The same things were measured in two ways. Each way mixes the same 8 hidden numbers, adds some noise and spreads widely along 5 directions of its own, which tell nothing about the thing.
In the rows, zero is written as 128.
Some things both ways: the first way, then the second way.
[124 146  75 157  88 165 118 111 158 109 130 115 140  94 172 140]
[ 79 104  70 105 179 160 134 177 137 152 128  62 109  89 123 145 143 128
 103 152]

[ 93 137 123 109 115 156 142  98 195  96 136  90 113 151 136 144]
[142  98 171 127 115 154 170  78  97 153 138  99 116 109 140 126 140  93
  91 128]

[144 112  78 149  86 140 113 116 130 162 188 162 113 141 142 142]
[142 127 148 115  99 105  79 130 132 191 130 147 162 120 143 125  56  80
  75  62]

[148  98 126 145 152 180 119 161  75 101  91 228 182  94 102 120]
[ 72 136 104 125  93 145  71 211 164 215  93 139  88 106 133  63  79 120
 169  66]

[147 161 109 140  86 130 107 112  86 128 119 103  95 131 107 112]
[110  85 129  96  99 158 111  96 119 174 123 112  90 133 139  98  83 108
  93  93]

[137 114 155 112 138 146 125 119 127 144 134 115 159 146 141 126]
[150 129 132 124 145  98 123 125 120 102 108 140 130 139 126 165 115 134
 122 109]

[104  93 146 139 127 133 187 110 175 143 121 100 136 124 147 146]
[155 115 139 145 149 130 165  98  96 100  78 141 117 147 117 111 144 138
 114 137]

[139 145 129 106 134 138 128 130 129 117 112 137 118 148 112 116]
[135 130  94 130 141 145 109 178 123 123 107  99 134 118 148 137 112 128
 133 134]

[126 153  93 109 114 165 164 125 178  95 124 140  83 123  99 169]
[118 154 119 104 106 127  64 176 178 139 107 109 157  93 179 154  76  87
 137 116]

[115 101 124 123 148 154 131 151 173 114 101 146 166  97 150 139]
[135 178 150 111 149 102 115  82 144  82  99 162 140 125 145 168 137 116
 114 114]

[156 113 136  88 147 165 130 158 143 105 122 151 133 169 115 138]
[106 154 172 101 128  97 142  59 157 109 101 178  84 124 124 169 138 130
 141  81]

[134 134 141 111 118 109  89  97  92 141 158 132 116 181 132  93]
[144  92 145 133 120 150 156 121  95 155 141 114 119 132 127 126 120 130
  95 125]

[117 119 196 118 134 105 135 114 126 150 104  40 116 121 114 115]
[ 98 145 126 117 132 113 139 165 115  98 132  88 111 130 109 166 142 151
 172 149]

[104  92 197 189 130  96 173 129 101 160 165  88 121 110  87 107]
[149 125 150 146 110 136 156 134 101 129 123 126 120 134 128 139 127 139
 136 125]

[132  74 131 112 139 175 141 141 145 107 115 177 143 128 104 144]
[113 165 122 141 126 120 155 137 109 136 104 117 120 115 106 140 112 125
 155 110]

[160 109 144 114 141 141 111 146 129 139 123 104 182 121 203 151]
[190 118 117 129 136 105 110 100  22  91 130 115 146 191 109 133  90 134
  93 101]

[ 75  86 200 181 117 130 160 106 118 114  90  41 137  80  80  89]
[109 127 131 126 138 202 169 109 188 137  73 139 123  84 172 116 152 118
  84 180]

[125 115 133 165 119 127 166 154 157 146 126  98 109  87  99 137]
[127 167 115 120 129 126  96 157 138 122 105 125 147 116 150 145 114 113
 136 114]

[144 110 146 113 125 148 115 131 121 119 106 116 126 122 102 117]
[113 142  99 124 110 119 118 192  94 146 126  84 124 134 112 139 102 132
 164 108]

[103  93 165 131 102 106  83 116 145 119  50  28 100 105  68  37]
[132 154  97 123 122 152 163 157  62 123 112  66 155 135 118 138 166 126
 126 148]

[131 114 124  92 160 152 132 153 162  78 119 178 142 111 161 176]
[142 198 126 112 131  98  92 148 132  45 131 105 183 126 153 222  97 122
 144 158]

[154 115 203 133 146 105 154 150  58 147 133  93 141 203 121  89]
[142 141 162 108 112  42 109 123  87  90 142 105 123 148 112 201 109 118
 176  78]

Other things, the second way, with their names:
J_444: [109 152 128 116 107 132 118 146  99 143 131  88 122 118 127 125 124 108
 150 110]
J_30: [134 137 100 138 128  71  84 217 118 146  89 103 145 126 114 128  80 113
 174  85]
J_580: [114 152 117 152 112 171 158 146  55 116 150  68 116 140 104 111 108 144
 145 168]
J_99: [147 124 148 123 151 115 168  57  81  77 108 123 107 149 111 153 142 132
 113 129]
J_617: [160 162 128 131 143 144  85 104 100  88 122 134 151 137 156 130  90 113
  95 130]
J_469: [ 88 135  61 126 156 209 135 161 124 160  92  71 116  87 143  84 134 110
 105 159]
J_957: [111 126 118 138 132 139 160 145 106 178 134 107  95 104 111 141 125 127
 136  93]
J_170: [144 138 126 117 146 154 136 101 110  83 127 148 122 149 142 163 130 158
  97 143]
J_157: [152 150 131 130 128  76 159 119  85 111 104 121 144 144  97 180 121 127
 134  99]
J_124: [ 98 159 123  93 147 144 102 146 175 126 126 139 117  90 168 173 164 123
 128 115]
J_792: [142 120 144 127 124 110  82 136 121  94 131 126 127 147 138 142  64 131
 132 131]
J_925: [127 125 103 118 144 126 130  93  70 115 118 111  94 154 103 134  93 137
 122  94]
J_452: [ 92 148 180  83  77 104  62 124 172 131 130  91 133  91 173 133  96  59
 160 112]
J_570: [109 147 121 125 128 116 140 140 171 140  54 175 110 126 124 132 124 142
 144  98]
J_366: [ 85 151 137 107 135 144 140  95 171  85 103 127 108 110 138 159 114 132
 129 168]
J_330: [ 68 158 101 132 153 153 163 158 153 125  95 119  88 104 107 134 141 157
 156 155]
J_605: [196 127 180 118  92 117 120  51 114 112  87 184 160 160 164 139  99 102
  73  89]
J_801: [128 159 115 121  93 119  60 197 156 181 106 112 192 100 162 123  53  74
 110 100]
J_204: [ 84 155 173  75 106  81 110 100 177 122 148 159 105 117 133 213 110 127
 144  83]
J_662: [121 116 151 101 126 128  87 115 149 121 126 115 126 110 163 136 108  97
 108 125]
J_358: [ 72 175 156  91 106 132  95 137 185 122 113 122 118  89 163 137 144  99
 158 128]
J_480: [167 156  93 164 126 117 145 195   7 139 153  71 152 157  87 142 112 144
 149 105]
J_268: [131 104 157  94  94  95  82 138 114 160 155 112 135 137 137 140  99 101
 112  80]
J_920: [130 117 147 136 141 125 209  62  59 120 149  85  83 123  91 170 139 129
 129 119]
J_521: [131 122 112 134 113 157 104 191  94 159 141  87 143 128 137 104 109 121
 117 135]
J_191: [121 161  96 143 151 199 150 161 164 133  88 182 135 119 150 127 146 171
  87 157]
J_236: [156 131 133 123 129  77 151 108  57 119 141 117 114 157  94 195 109 139
 138  70]
J_374: [133 123 145 129 130 232 194  80  99 124 164 130 100 119 158 151 175 156
  73 169]
J_368: [102 151  97 119 105 137 130 151  64 145 130  68 112 137 100 120  97 122
 156 104]
J_586: [117 169 147 117 135 107 125 142 162  82 117 155 117 122 142 191 139 154
 165 130]
J_122: [117 154 119 117 131 114  93 125 100 130 134 117 122 130 121 134  85 115
 127  92]
J_88: [145 105 165 121 116 121 141  99 150 128  81 173 110 135 145 131 138 128
 118 103]
J_221: [ 98 145 108 100 139 112  90 153 147 135 116 130  95 114 136 160 113 131
 155  77]
J_165: [134 131 105 137 172 110 167 126 121 129  91 144 118 125 104 165 130 148
 109 107]
J_57: [107 138 109 121 133 133 129 163  96 127 142  77  98 122 119 153 119 136
 166 118]
J_620: [125 162 146  98 112  62  84 151 163 115 115 127 164 115 143 196  90  99
 143  99]
J_511: [103 145 121 132 144 179 202  95  85 118 125 102  85 122 105 135 173 152
 127 152]
J_341: [144  82 149 136 134 180 168 100  64 117 165  85  89 135 129 120 145 140
 102 161]
J_823: [132 149 100 131 130 173 129 166  86 137 137  70 147 109 146 130 133 113
 115 150]
J_399: [103 118 120 140 116 145 121 200 110 203 138  87 103  92 122  92 134 108
 153  96]
J_445: [ 98 153 110 157 138 163 169 137 123 167 106 113 113  95 109 108 105 122
 119 134]
J_573: [144 154  94 150 168 140 188 117  37  82 120  88 107 148  89 160 150 162
 143 141]
J_398: [139 141  83 149 129 134  89 211 112 153 124  81 162 113 133 133  52 111
 130 127]
J_748: [103 118 106 113 134 175 137 148  95 117 149  48 120 116 135 132 132 123
 118 177]
J_53: [150 117 147 131 117 146 168  75  70 123 145 133  95 154 117 154 119 147
 110 106]
J_266: [121 104 145  87  53 123  46 159  77 161 168  67 133 155 142  96  58  91
 131  92]
J_141: [110 172 106 139 133 150 108 190 132 143 139 107 152 104 136 139  99 127
 126 141]
J_698: [153 154 149 124 112  91 109 126 104 122 125 144 135 141 131 165 108 122
 144  76]
J_135: [103 137 104 150 125 170 172 122 103 159  99 104 107 118 100  93  88 129
 116 139]
J_538: [117 144 132  71 127  58  91 107  89  80 159  75 111 142 119 220 106 110
 164  78]
J_705: [132  94 155 155 129 220 226  59 109 168 100 162  78 120 127  78 172 148
  68 144]
J_453: [102 120  93 106 158  95  89 211 118 147 135  56 124  98 125 153 138 109
 160 107]
J_28: [ 97  86 133  93 134 167 184  53  61 144 133  77  79 142  98  96 175 124
  79 134]
J_382: [139 100 131 131 134 216 151  64 176 101  50 202  85 138 177  94 111 160
  83 160]
J_112: [118 142  86 130 127 154 103 228 130 162 133  63 161  89 153 142 106 106
 132 143]
J_317: [ 75 124 152 141  86 210 159 159 128 212 156  95  88  84 136  69 140 115
 129 143]
J_152: [ 90  97 101  97 155 164  94 125 158 123  87 135  79 127 144  86 118 139
 107 132]
J_202: [143 127 131 111 129 138  71 119 174  94  70 172 144 142 170 112  80 124
  95 139]
J_560: [166 107 143 145 127 155 170  72  95 130  95 122 124 124 138 119 116 107
  89 128]
J_264: [ 85 104 121 117 122 156 147 121  95 172 122  95  85 125 100  78 128 122
 116 118]
J_226: [ 95 132 129 122 138 148  97 189 178 152 142 130 106  88 156 145 127 133
 141 125]
J_852: [165 145  91 108 149  90 109 132  48  72 103  74 159 163 118 161 128 117
 127 118]
J_672: [109 149 130  97 139 132  89 113 122 110 144 135 102 131 139 146 122 133
 124 104]
J_470: [103 176 113  89 125  63  48 147  96  69 135  62 132 141 118 168  68 102
 186 108]

Some of these things the first way, each followed by its name:
[145 113 152 132 134 130 152 171 122 106 108 107 122 145 124 121] => J_444
[168 100 170 100 157 140 123 174 130 128 153 116 155 142 162 162] => J_141
[ 92 165 114 195  87  87 131 103 115 193 112  75 113 110  91  54] => J_453
[165 121 123  93 123 140  98 155 100 107  82 138 101 149  92 106] => J_368
[163 174  95  87 137 123 172 163 147 128  87 136  93 149 159 181] => J_470
[122 125 147  56 167 185 152 162 218  40  49  94 148 124 155 175] => J_358
[146  75 162 111 151 155  75 151 146 121 132 125 168  75 130 128] => J_191
[121 125 153 203 136 141 150 145  76 124  79 108 203  38 175 128] => J_152
[135 110 185 138 145  65 126 151  63 153 120 112 104 129 113 107] => J_580
[150 154 110  96 138 154 129 147 149 105 128 155 112 137 122 153] => J_57
[128 103  89 118 128 111  57 131 127 159 144 219 122 117 105  82] => J_480
[121 143 167 179 126  69  93 167 111 136 186  81  95  84  98  96] => J_374
[ 93  97 112 152 113 161 133 101 147 117 123 156 142  85 118 134] => J_620
[112 111 170 170 127 108 126 134 114 187 140  91 125  92  69  90] => J_698
[162 148 119 103 129 122  93 152 104 160 122 141 124 146 128 123] => J_122
[138 127 127 150 108 137 138 157 113 106  68  94 118 116 105  95] => J_469
[139 106 167 163 154 117 185 173 127 135 174 142 130 113 119 151] => J_586
[124 126 175  58 154 153 100 131 173  89 106  77 131 142 128 144] => J_317
[128 169 121 121 121 127  97 155 176 133 120  87 100 109  88 100] => J_124
[139  94 119 122 110 144 114 123 106 123 124 154 118 149 108 112] => J_801
[127 120 120 163 131 144 170 160 148 126 153 147 142 136 138 133] => J_399
[ 80 101 105 169 102 121 118  92 136 130 126 164 109  81  87  91] => J_605
[128 171  76 118 116 133 115 118 139  84 106 157 112  94 180 161] => J_266
[117 176 107  80 132 146 130 105 175 106 108 116 119 152 165 157] => J_662
[154  85 140 161 100 130 131 131  92 181 175 129 127 159  98  95] => J_165
[143 164  51 128 121 187 146 159 182  67 128 187 133  97 169 191] => J_538
[140 126 112  74 135 138  81 148 156  87  99 160 103 151 108 108] => J_511
[131 139  91 126  79 124 114 124 167  93  93  56 100 135 179 119] => J_28
[143 138  97  78 125 124 127 123 145 115 119 166  99 201 141 122] => J_99
[118 107 137 175 105 113 143 139 122 138  73  68 139 100 130  77] => J_852
[159 149 160  67 126 137  91 123 160 149 154  55  89 157  98 140] => J_53
[ 80 105 126 177 113 160 145 108 150 129 150 136 143  75 110 140] => J_920
